There are 4 ways to turn a row about zero (a turn may also mirror it). The second row of each pair is the first, turned, with some noise. The first 36 pairs use one turn. New pairs use 2 turns, one after the other, and a turn may come again.
Known pairs, each followed by its turns in order:
[ 24  38 -39 -27 -43  -2  36   0]
[-50   9  28  -7  26 -41  39 -10]	(3)

[-22 -46 -11 -40   5  34 -10 -29]
[ 11 -10 -29 -23  35  13 -13 -57]	(2)

[ -8 -18 -29 -18 -39  29  29 -22]
[ 16  20  -5  39 -18  -2  52   8]	(0)

[-36 -11  23 -25  11 -12  21  14]
[-25  -4 -33   8 -28  10 -16 -29]	(0)

[-42  -2   3  17   2 -21 -14   9]
[33 17 -4 15 11 23 10 19]	(3)

[ 36  30  -9 -15 -31  30 -12 -19]
[-12   1  45   9  -3  -9  31  39]	(0)

[ 26  -4  10 -20 -47  23  29  33]
[-28 -22  34  -1  47 -16 -13 -29]	(3)

[-28 -45 -42  18  42  39 -23  43]
[  8 -53 -20 -41 -19 -53   0 -50]	(1)

[  0 -29  23 -33 -18 -47  31 -41]
[ 42  56 -11   9  35  26 -24  10]	(1)

[-19  16  -4 -23  20 -29  46  19]
[  3  32 -15  17 -39 -23 -34  -6]	(2)

[-27  26  -6 -45 -14 -46  40 -42]
[  8  17  37  13 -45 -21 -42 -58]	(2)

[ 30 -13 -37 -20  16  -3   4  10]
[ 19  29  -8 -39  -3 -13   8  -3]	(2)

[-32 -42  45   0  37 -42  10  42]
[-12 -17 -71 -28  -9  11 -44 -33]	(0)

[ 24  39 -28  12  17  33  41 -18]
[-36  -3   2 -65  -9 -20  21  11]	(3)

[ 12  16   9  45 -38  32  39 -20]
[-27  -5  50 -46  -2  34  11 -13]	(3)

[ 22 -46  32   9  25 -44   5 -31]
[-65   9  18 -28  21 -34  -8 -14]	(2)

[-25  45  34  24  41  -2  -6  40]
[ 18  28 -50 -33  36  38 -14  19]	(3)

[15 -8 40 -6 27  0 -9 21]
[ -2 -12 -35   3  10  14 -38  -8]	(3)

[-44  -4  13  22  28  26 -13 -19]
[ -4   2   2  18  31  47  -6 -34]	(0)

[-24  23  35  23  -4   9 -16  13]
[-29 -28  12  18  -6   8 -35  -1]	(1)

[-19 -17  -9 -11   5 -24   6  14]
[  7  13 -22 -11 -17  -7  -9 -21]	(0)

[-18 -22   2  20  34  -8 -37  21]
[-29  15 -31  16  23  -5  40   1]	(2)

[ 12  12   2 -14 -46 -17  12  28]
[ -3   7  17 -12 -42  35  -8  16]	(2)

[-33  46  41  -5  46   0 -28  47]
[-25 -49  32 -17 -18 -20 -56  43]	(1)

[ 28 -45 -40  37  41  22 -32 -30]
[ 20  25  -1 -27  81  -7  34 -11]	(0)

[ 46 -43  39 -30  16 -35 -37   9]
[ 83 -16  46   4   6  16  -6   9]	(1)

[-36 -26 -17 -24  43  25  12 -28]
[ 15   0 -43   1  29 -28 -18 -49]	(2)

[ 25  33   2   8 -11 -29  35  31]
[-29  13  38   3  38  -3  21  26]	(1)

[ 34  -2 -37   2 -28 -41  34  47]
[-20 -31   0  15  47 -13  61 -23]	(3)

[ 28  -9 -19 -15  41  40  18  43]
[ 13 -17  12  -8 -10 -70  32   7]	(1)

[ 45 -38 -19  27  43   3  46 -30]
[  5  -4 -39  19  65 -54  16  -3]	(0)

[-16   2  -4  27 -17  28  21 -45]
[ -4   6  48 -28 -32  16   5  15]	(3)

[-34 -47   1  34 -46  -2 -18 -14]
[-36 -59  -8  -6 -13  20  29 -30]	(2)

[ -9  -4  -7  41 -41 -14 -13 -19]
[-20  -1 -13  13  14  44   4 -34]	(1)

[  3  37  12  34   9 -12 -28  19]
[ 11 -25  32 -22   8  11 -39   6]	(0)

[-20  31 -33  31  10 -41  44  12]
[-49   7 -14 -30  52  -3  13  22]	(1)

New pairs, each followed by its turns in order:
[-21 -39  18 -46   3 -23 -30   2]
[-30  11 -54  -2 -37   6 -14  23]	(2) (1)

[-38  -2  44   6 -14 -35 -20  -8]
[ 21   3  -9  34  19  55 -16 -13]	(2) (0)

[-29  32  -4 -42  34   6  33   2]
[  0  49  -1  23 -41  24  24  -3]	(1) (2)

[-45  37 -43  31  26 -26  14 -11]
[-18  14  28  -8  54   8 -27  51]	(0) (0)

[ 11  19  15  43  19 -20   9  -8]
[  5 -33 -12 -13  11 -42  -5 -17]	(1) (1)

[ -8  -5 -43  11  36  36 -36   8]
[ -6 -28  44  49  -2 -25  15   4]	(1) (3)

[-47  16 -14 -10  15  18  34 -20]
[ -8  -2  59 -14   4 -25 -16   9]	(3) (1)

[ 14  39   3 -44  33  11  23  -7]
[ 5 30 44 11 22  3 30 34]	(2) (2)

[ -4   4  -2 -13 -15  -4  23  19]
[-10  -3   4  -4   3  12 -21  25]	(1) (1)

[ -2  20 -12  10 -14  38   4  35]
[  0  39  13  -6  25 -12 -25 -16]	(3) (2)

[ 39 -10  22  37 -43 -25 -39  46]
[ 30 -49  17 -12  55 -51 -11 -18]	(3) (2)

[ 25  40 -31 -24  47  25  29  43]
[-70  -9  25 -14  -2 -22 -25 -50]	(0) (2)

[ 27  36  37   1 -36  -6  35 -36]
[ 20  10  -8  31   4  33 -58 -38]	(2) (3)

[-42   8 -20  34 -43  -6  47 -21]
[-36 -73 -28  20 -15   7  -2  -2]	(3) (0)

[ 32 -46  14  19 -28   3  36 -44]
[ 23  -7   0  65  -9 -23 -45  19]	(2) (3)

[ 21  15  43 -37  44  16  11  33]
[ 57  16 -35  22 -20 -40  15   8]	(3) (3)

[-17  16 -25 -41 -23 -36  41 -13]
[ -6  28  25  10 -11  18  -2  64]	(2) (0)

[  1   6  -7 -41 -44  -5 -18   8]
[ 29 -27  18  -3  27  27 -25  10]	(2) (2)

[ -5  47  19 -38 -43 -24  15  -8]
[-56 -18  29  13 -35  -8 -31  17]	(1) (1)

[-33 -15  -8   6  -6  15   1 -26]
[  5 -22  10  14 -40   1   6   7]	(2) (3)

[ 29 -43   1  44  46 -22 -40   9]
[ -1 -11 -23   1  41  -6  20  79]	(2) (3)

[-24  29 -17  18 -24  17   0  38]
[-17 -24  19 -37  17  24 -17  12]	(0) (2)

[ 45  16 -19 -39 -32  37  40  14]
[  6  10 -22  57 -11  21 -18  61]	(3) (3)

[  6  -6   7  20  -9  -1  27 -17]
[  2  11  -1  17  -8 -20 -25 -16]	(3) (1)

[ 23  41 -25  -8  22  36  -4  40]
[-33  45  10  -5 -15 -44 -12 -28]	(3) (0)

[ 26   6 -40 -41 -20  28  26 -42]
[-61  18   3 -26  11 -21  22  47]	(2) (0)

[-46 -11  15 -25   1  21  -1  19]
[ 34 -32  -4  -5  14 -14  35 -10]	(2) (2)

[ -1 -14  26  41 -25  30 -19 -29]
[ 38 -18 -20   4  17 -39 -24 -24]	(2) (1)

[ 10  -8  10  41 -41  14 -32  13]
[ 16   9 -31  48 -27  12   9  24]	(3) (1)

[-41 -40   4  -2 -40   3  21  38]
[ -9  35  -6  12 -12   0  60 -35]	(0) (1)

[ 31 -35   9  41 -18   0 -38  25]
[  8   5 -63   7 -24   3 -40  -5]	(2) (2)

[ -5 -16  22   5  44  39  38  33]
[ 13  44 -44  18  33  -4  27 -22]	(0) (0)

[ 23  33 -29   8  24   5 -23  24]
[-27  -6 -17  39  -8  11 -40   8]	(0) (3)

[-41 -42 -32 -44 -34 -27  20 -31]
[-17  19  -7 -17 -60  22  34  59]	(1) (1)

[ 40 -32 -10  32 -23 -19  -2   9]
[  5  48  20 -14   4 -32 -34  -5]	(2) (1)

[30 27 -9 14 31 -5 14 11]
[  4 -12 -28  41 -15  17  -5   8]	(0) (3)

[-36 -46 -10 -26 -24 -29  12  24]
[ 39 -35  15   4 -14  15   2 -49]	(2) (2)

[-36 -38   9  24  26   0 -38  47]
[-43  32  19   5  13  -9  62  -6]	(0) (0)

[-46  20  15  45  -9 -46  -8   5]
[ 20 -32 -31 -21 -47 -25 -34 -15]	(1) (1)

[-18  -7 -39 -44 -43  28  14 -22]
[-23   9 -26  42  24  58  -7   6]	(3) (3)

[-46  30 -25  26   6 -11 -43  -9]
[  8 -20   5  50 -48  18  -1  30]	(0) (1)

[ 16  10  30  35  42 -24 -20 -18]
[ 37 -55  -8 -10   2  -3 -13 -24]	(1) (3)

[-47  39 -32  -6  29  15  35  26]
[ 23   6 -40  48  12  53  -3 -12]	(0) (1)

[-24 -31 -40 -21   6 -42  41 -39]
[ 50 -50 -54  -2 -23   1 -16   6]	(3) (0)

[-35  31 -44  -3 -18  46 -19 -47]
[ -6 -38  21  31  20 -16 -49  53]	(0) (2)

[  7  47  15  36 -24  28 -23  46]
[ 11   0 -50  24  -4  64 -15   0]	(1) (0)

[ 35  22 -15 -35 -41  -1 -36  42]
[ -9  37  20  64  -3   0 -44  12]	(1) (1)

[-19  21 -35 -24 -45  -6 -29 -37]
[ -8 -42  36 -26  35  -3 -43   4]	(2) (2)

[ 43 -28  -8  19   2  14   5  26]
[ 45  21 -35   1   4   5   2 -14]	(3) (1)

[ 34 -20  41  37 -18  28  -8 -41]
[ -2 -60  -1 -19   8 -33  29  35]	(1) (2)

[ 17 -22  41 -46  20 -41 -17 -29]
[-39 -39 -13 -16   6  30   5 -57]	(3) (1)

[ -5 -35  21 -18  12 -37 -11 -35]
[-31 -24   6  13  10  14  12 -53]	(3) (1)

[ 32  21 -44  34  33 -46 -15  -9]
[-18 -26 -41   7 -11 -24  49 -48]	(1) (0)

[ 17  37 -13 -24 -27 -44  36  26]
[-20  44  29  11  36  11 -11 -48]	(2) (3)

[-24 -30  -1 -21 -40 -24 -29 -19]
[-24 -35  26  16   3 -11  10  44]	(3) (2)

[-35  42  39   5  12  42  44  16]
[ 44  21  -1 -29 -18  40 -56 -20]	(1) (0)

[ -2  36  15   8 -26  31  38  11]
[-45 -21  -9  -9  25  15 -34  -6]	(1) (1)

[-13  43 -27 -34  40  10 -44 -19]
[ 10   1  45  -1  20 -58 -16  46]	(2) (2)

